The groups are shells around one centre, one inside the other: the same stretched ball of 6 dimensions in 7 sizes.
Known rows, each followed by its group:
[ 14 -10  -7   9   6 -26  29   4  37   7   8 -13 -14  25 -19   4 -23 -23
  -2  23]  Z86
[  6 -65 -21 -28  -4   0   6  35   3   3  34 -26 -26  11 -53   6 -15  -9
  20  28]  Z184
[-17 -35  -9 -10  -5 -18   1  38  27   6  -7 -20  -9   1  -5  -6 -10 -14
 -17  12]  Z120
[  9 -35 -15 -23 -12  -2  20  20  20 -13   7 -30 -21  13 -34  -1   5 -15
   4  19]  Z194
[ 15   3  -6   3  -6 -21  37  -3  47  -5 -11 -22 -12  21 -11   0  -5 -24
  -6  19]  Z120
[  7   9 -12 -11 -10 -13  28  -2  46 -14 -25 -25  -7  12  -3 -19  15 -12
 -14  17]  Z194
[  9 -18  -9  13   6 -32  23   2  23  15   8  -7  -9  20 -12  11 -17 -10
 -10  19]  Z120
[  1 -23 -14 -12 -24 -16  26   5  25  -8 -24 -29  -6   0  -2  10  25  -2
 -17   7]  Z937
[-12 -13 -15 -15 -12 -21  10  24  71  22 -29 -30  -4  -5  -1  -9 -30 -15
   6  30]  Z644
[-19 -49 -16 -17   5 -15 -13  50  28  23  11 -17 -13   1 -22 -11 -38 -13
   3  27]  Z194
[ 28 -27 -14  -6  -7 -11  39  -7   8 -13  19 -21 -21  26 -39  15  10 -10
   4  19]  Z937
[ -7 -14  -9  -3  15 -20   1  27  34  10   7  -8 -11  16 -13 -25 -27 -17
 -10  24]  Z937
[ 23 -16 -21 -34 -27   6  39  -4  35 -26 -12 -43 -19  10 -34  -3  28 -10
  13  23]  Z937
[ 21  -6  -8 -11   6  -3  29  12  35 -20  17 -22 -26  33 -39 -19 -10 -33
   5  26]  Z407
[ 16   2 -19 -19 -11  -7  30  -8  43 -12 -15 -27 -11  14 -19 -17  14  -6
   2  26]  Z120
[-17  -5  -5  -4 -10 -23  10  23  47  -1 -35 -21  -1   0  18 -15   3 -15
 -31   6]  Z407
[-11 -43 -14   3  19 -30  -7  39  33  43  25  -6 -12  11 -24   0 -65 -15
  11  36]  Z407
[ 28  11 -15 -18 -14  -4  45 -15  51 -22 -13 -33 -17  22 -27 -13  13 -18
   9  28]  Z86
[ -8 -26 -10 -20  -5  -8   7  38  46   0  -4 -29 -16   7 -19 -16 -21 -27
   1  22]  Z86
[-17 -65 -22 -33  -7  -4 -11  53  23  17  11 -29 -17  -6 -34  -5 -27  -8
  15  29]  Z644
[ 23  28  -8 -11 -14  -8  46 -14  63 -28 -28 -32 -13  23 -11 -21  17 -27
  -6  20]  Z184
[ 13 -33 -20 -34  -3   8  15  26  32 -11  20 -33 -28  18 -53 -18 -15 -22
  25  35]  Z937
[ 13 -24 -19 -29  -9   1  22  21  54   0   5 -37 -23  13 -43 -10 -25 -26
  29  38]  Z407
[  9 -22  -2  10  -4 -24  30   8  13  -9   3 -15 -14  21 -10  15   6 -20
 -23   4]  Z937
[-26 -22  -6 -10 -11 -21   0  41  49   7 -29 -24  -4  -6  11 -13 -13 -20
 -22  10]  Z184
[  5 -41 -30 -44 -10   6   7  28  47  11   9 -38 -21   2 -50 -15 -27  -8
  41  47]  Z644
[-11 -16  -2  18   5 -38  10  13  12   8  -8   0   0  11  15   2   1  -6
 -43   0]  Z184
[-16 -45  -8   3   5 -30  -1  42  34  33   8 -13 -10   4 -12  10 -49 -20
  -1  22]  Z120
[  2  -6 -14  -8 -10 -18  21   0  32  -5 -20 -19  -4   7  -1 -10  16  -1
 -18  14]  Z120
[ 13 -32  -7  -8  -1  -9  25  24  26  -6  20 -24 -25  24 -38   4 -19 -32
   7  21]  Z407
[ 34 -16 -19 -33 -19  11  44  -2  40 -28   7 -44 -29  23 -54  -4   9 -24
  29  32]  Z184
[ 15 -36 -25 -27 -19  -5  26   2  23  -1   1 -33 -15   5 -35   9   8   2
  17  28]  Z86
[-15 -52 -10  -9 -10 -20   3  40  21  13  -1 -22 -11  -2 -11  12 -16 -13
 -10  11]  Z937
[  7 -45 -17 -19 -15  -9  21  18  18   0   6 -29 -17   7 -31  14   0  -8
   7  20]  Z194
[  3 -43  -3   5  -3 -21  20  25  10   1  14 -17 -17  16 -20  20 -10 -22
 -14   7]  Z184
[  2 -27 -18 -24 -11  -8  16  24  54  10  -5 -34 -16   5 -28  -5 -25 -19
  21  34]  Z194
[ 10  25  -4  -7 -13 -12  36  -7  50 -30 -35 -26  -7  17   6 -25  29 -21
 -28   8]  Z184
[ -6 -47 -11  -4 -16 -24  16  20  12   8  -6 -21  -8   0  -7  24   4  -4
 -15   6]  Z644
[-12 -46 -16 -22 -14 -12   5  40  42  15  -6 -32 -13  -4 -20   3 -25 -17
   9  24]  Z120
[-27 -44 -12  -6  -3 -29  -8  48  47  38 -10 -19  -4  -9  -1   4 -47 -15
  -2  23]  Z86
[  6   0 -14  -5 -11 -23  29  -3  56   8 -24 -24  -4   7  -3  -2  -7 -10
  -1  25]  Z86
[-21 -26 -10  -4  -8 -29   3  33  51  25 -24 -21  -1  -6   8   0 -27 -14
 -11  17]  Z194
[  1  15 -13 -19 -17 -11  26   2  65 -12 -41 -32  -4   4   4 -25  13 -14
 -10  20]  Z644
[  3 -26 -14  -4 -23 -24  29  -1  22   1 -23 -25  -3   0   1  21  21   2
 -17   7]  Z644
[ -5 -20 -19 -38 -23   2  14  28  60  -6 -24 -43 -14  -4 -20 -19  -4 -18
  13  28]  Z644
[ 26  -3 -13 -10   1  -7  35  -4  34 -15  11 -22 -21  30 -36 -12  -2 -21
   8  28]  Z194
[ -7  -9 -12   8   8 -34   8   9  33  21  -8  -4   0   9   5  -9 -18  -2
 -19  20]  Z407
[  5  -2 -17  -8  -2 -21  20   4  58  15 -14 -21  -7  10 -11 -11 -22 -11
   7  33]  Z407
[ 10   5  -8   7   0 -25  29 -10  27  -6 -11 -11  -6  19   0  -7  12  -7
 -24  12]  Z86

New rows. What belongs after each?
[  3 -23  -6   4  16 -21  10  25  25   9  22  -8 -18  24 -24  -8 -33 -25
  -5  23]  Z194
[-17 -42 -11 -12 -17 -19   7  36  34  12 -17 -28  -7  -7  -3  10 -11 -13
 -10  11]  Z937
[ 30   0  -8  -5  -5  -9  45  -6  43 -17   5 -27 -23  31 -34  -1  -5 -31
   9  25]  Z644
[ -9 -47  -3  15   2 -36  10  31  17  24  10  -9 -10   9  -6  26 -31 -18
 -16   9]  Z184
[ 20 -25 -23 -23 -12  -6  30  -1  34   0   4 -31 -17  12 -38   3  -3  -5
  22  34]  Z194
[  2 -40 -20 -13  -7 -19  15  20  44  29   4 -26 -13   3 -29  14 -38 -10
  24  36]  Z407
[-24 -42 -16 -11  -7 -27  -5  40  48  36 -15 -22  -3 -11  -2   3 -38  -7
   2  25]  Z194
[ 38  -7 -14 -20  -6   5  45  -9  28 -31  18 -31 -29  35 -52  -9  11 -25
  16  29]  Z407
[ 17 -19 -18 -16 -13  -8  30  -4  16 -14  -1 -25 -14  14 -25   0  22  -1
  -4  18]  Z120
[-12  -9  -7   3  13 -27   1  25  35  12  -4  -5  -6  12   1 -23 -22 -14
 -22  18]  Z407
[ -6 -57 -16  -7   7 -21   0  38  24  32  26 -15 -17   8 -34  11 -50 -13
  16  32]  Z194
[-27 -53 -19  -7   0 -32 -13  42  37  49  -4 -15  -1 -12  -5   8 -48   2
   4  28]  Z86
[-17  -2  -7  -5 -10 -24  10  21  54   5 -36 -21   0  -2  17 -17  -3 -14
 -25  11]  Z937
[ -9 -44 -23 -34 -18  -4   4  30  32   6  -9 -34 -12  -7 -23  -6  -3  -2
   9  25]  Z86
[-26 -43 -19 -10   8 -27 -17  44  41  43   1 -12  -4  -6  -9 -10 -51  -3
   4  32]  Z86
[-20 -62 -11  -1  23 -25 -20  58  13  37  37  -3 -17  10 -28  -3 -62 -17
   2  28]  Z644
[ -1 -30 -19  -4  -8 -29  16   8  36  27  -8 -19  -4   1 -10  15 -19   2
   4  26]  Z86
[ -5 -17 -14  -3 -16 -27  20   2  28   6 -27 -19   1  -2  10   8  15   5
 -23   8]  Z937
[ 28   2  -7  -5   8  -6  36  -3  26 -24  18 -17 -24  38 -36 -17   2 -27
  -2  23]  Z407
[-22 -50 -15   0   9 -32 -12  39  20  39   8  -6  -4  -2  -7   4 -40  -1
  -8  22]  Z194
[  4  -7  -2  -1  -4 -16  25  15  34 -14  -8 -20 -14  18  -8  -8   2 -26
 -20   9]  Z194
[ -2 -17 -14   8   7 -35  13   8  39  30  -1  -8  -4  10  -6   3 -32  -5
  -3  27]  Z407
[  3 -10  -3   5   7 -21  19  20  37   0   5 -14 -15  22 -13  -9 -21 -29
 -12  17]  Z194
[  9  18  -6   6 -16 -27  39 -18  42 -14 -39 -19   1  11  17  -2  30  -7
 -33   4]  Z644
[ 15 -16 -14 -18 -26  -7  39   0  39 -17 -18 -38 -15   9 -19   9  19 -15
   1  16]  Z86
[  2 -35 -24 -22   4 -11   4  26  46  26  14 -23 -17   8 -39 -10 -45 -10
  30  45]  Z937
[ -6 -37 -26 -26 -17 -12   8  15  29  12 -15 -28  -5  -8 -14   0   3  10
   4  24]  Z407
[ 14  -9  -9   6  14 -22  21   3  23   2  17  -6 -15  28 -23  -9 -16 -15
  -7  24]  Z86
[-19 -14 -10  10   3 -41   3  18  46  34 -21  -7   5  -1  16  -1 -29  -3
 -19  19]  Z407
[ 11  -9 -12 -19 -16  -4  30   6  33 -24 -14 -31 -15  13 -16 -11  23 -16
 -10  13]  Z194
[  2 -57 -16  -8   7 -17   6  36  23  27  34 -18 -22  14 -44  14 -51 -19
  23  34]  Z407
[-18 -41 -20 -23   0 -14 -10  44  47  29   0 -24 -11  -4 -21 -14 -44 -10
  15  35]  Z194
[  0 -30  -9  -9 -21 -18  26  18  41   3 -17 -32 -11   2 -10  17  -5 -19
  -3  13]  Z644
[ -3 -36 -23  -6  -6 -29  11  11  38  37  -4 -19  -4  -2 -14  15 -30   5
  13  32]  Z184
[ 24   6 -13 -26 -24   3  45  -6  55 -30 -21 -42 -19  17 -26 -12  21 -25
   7  23]  Z407
[ 19 -25 -24 -35 -27   5  33   0  31 -18  -9 -42 -18   7 -36   0  23  -4
  16  25]  Z937
[-23 -56 -11  -7  -2 -25  -8  52  33  33   3 -19 -10  -5 -12   9 -45 -16
   1  21]  Z86
[  4 -45 -12  -6  -9 -18  20  22  20   9   9 -23 -16  10 -25  20 -14 -15
   2  17]  Z120
[ 11 -19 -25 -30 -13  -4  22   8  53   6  -6 -35 -15   6 -34 -10 -14  -8
  28  40]  Z86
[  4  -6 -13 -18 -23 -11  28   3  43 -14 -31 -33  -7   3  -3  -7  23  -9
 -12  13]  Z194
[ 25 -13 -22 -24 -14  -2  37  -8  37 -11   0 -33 -18  17 -38  -2   8  -8
  19  32]  Z194
[ 26 -12  -9   2 -12 -19  47 -11  33  -7  -1 -25 -16  22 -23  20   2 -20
   2  18]  Z184
[ 36  -4 -16 -14  -2  -2  43 -14  25 -23  17 -24 -25  34 -45  -8  10 -17
  12  29]  Z937
[  6  -7 -16 -11  -7 -18  23   7  61  13 -14 -27  -9   8 -16  -6 -23 -15
  12  33]  Z937
[ 32   0 -17 -25  -9   5  40  -8  39 -27   5 -33 -24  27 -43 -17  11 -20
  16  31]  Z86
[ 13 -18 -14 -11  -2 -10  23   3  12 -14   7 -17 -15  20 -24  -9  14  -6
 -10  17]  Z86
[  2  -5   0  14  -1 -29  26   4  18 -10 -10  -9  -6  18   7   1  13 -15
 -38   0]  Z937
[ -9  -6 -12 -16 -12 -16  13  19  57   2 -30 -28  -5   0   2 -17  -6 -15
  -9  20]  Z194
[ 20 -18 -12  -6  -1 -13  32   5  35  -2  13 -23 -21  24 -35   3 -17 -23
  12  28]  Z194
[ 27 -23 -17 -10   5  -8  29  -2  15  -6  27 -17 -23  29 -46  -2  -6 -11
  13  31]  Z86
[ -6 -38  -6  -8  -3 -15  10  39  34   6   7 -24 -18  10 -21   1 -27 -29
  -1  18]  Z937
[ 21   9  -6   6 -14 -21  46 -24  20 -26 -20 -18  -6  21   1   5  42  -6
 -32   2]  Z184
[ 21 -23 -18 -27   5   7  20  17  25 -17  28 -25 -29  28 -55 -23 -10 -22
  19  35]  Z644
[ -4 -38 -14 -17   7 -10   2  41  41  15  18 -22 -21  12 -35 -12 -45 -26
  17  34]  Z120
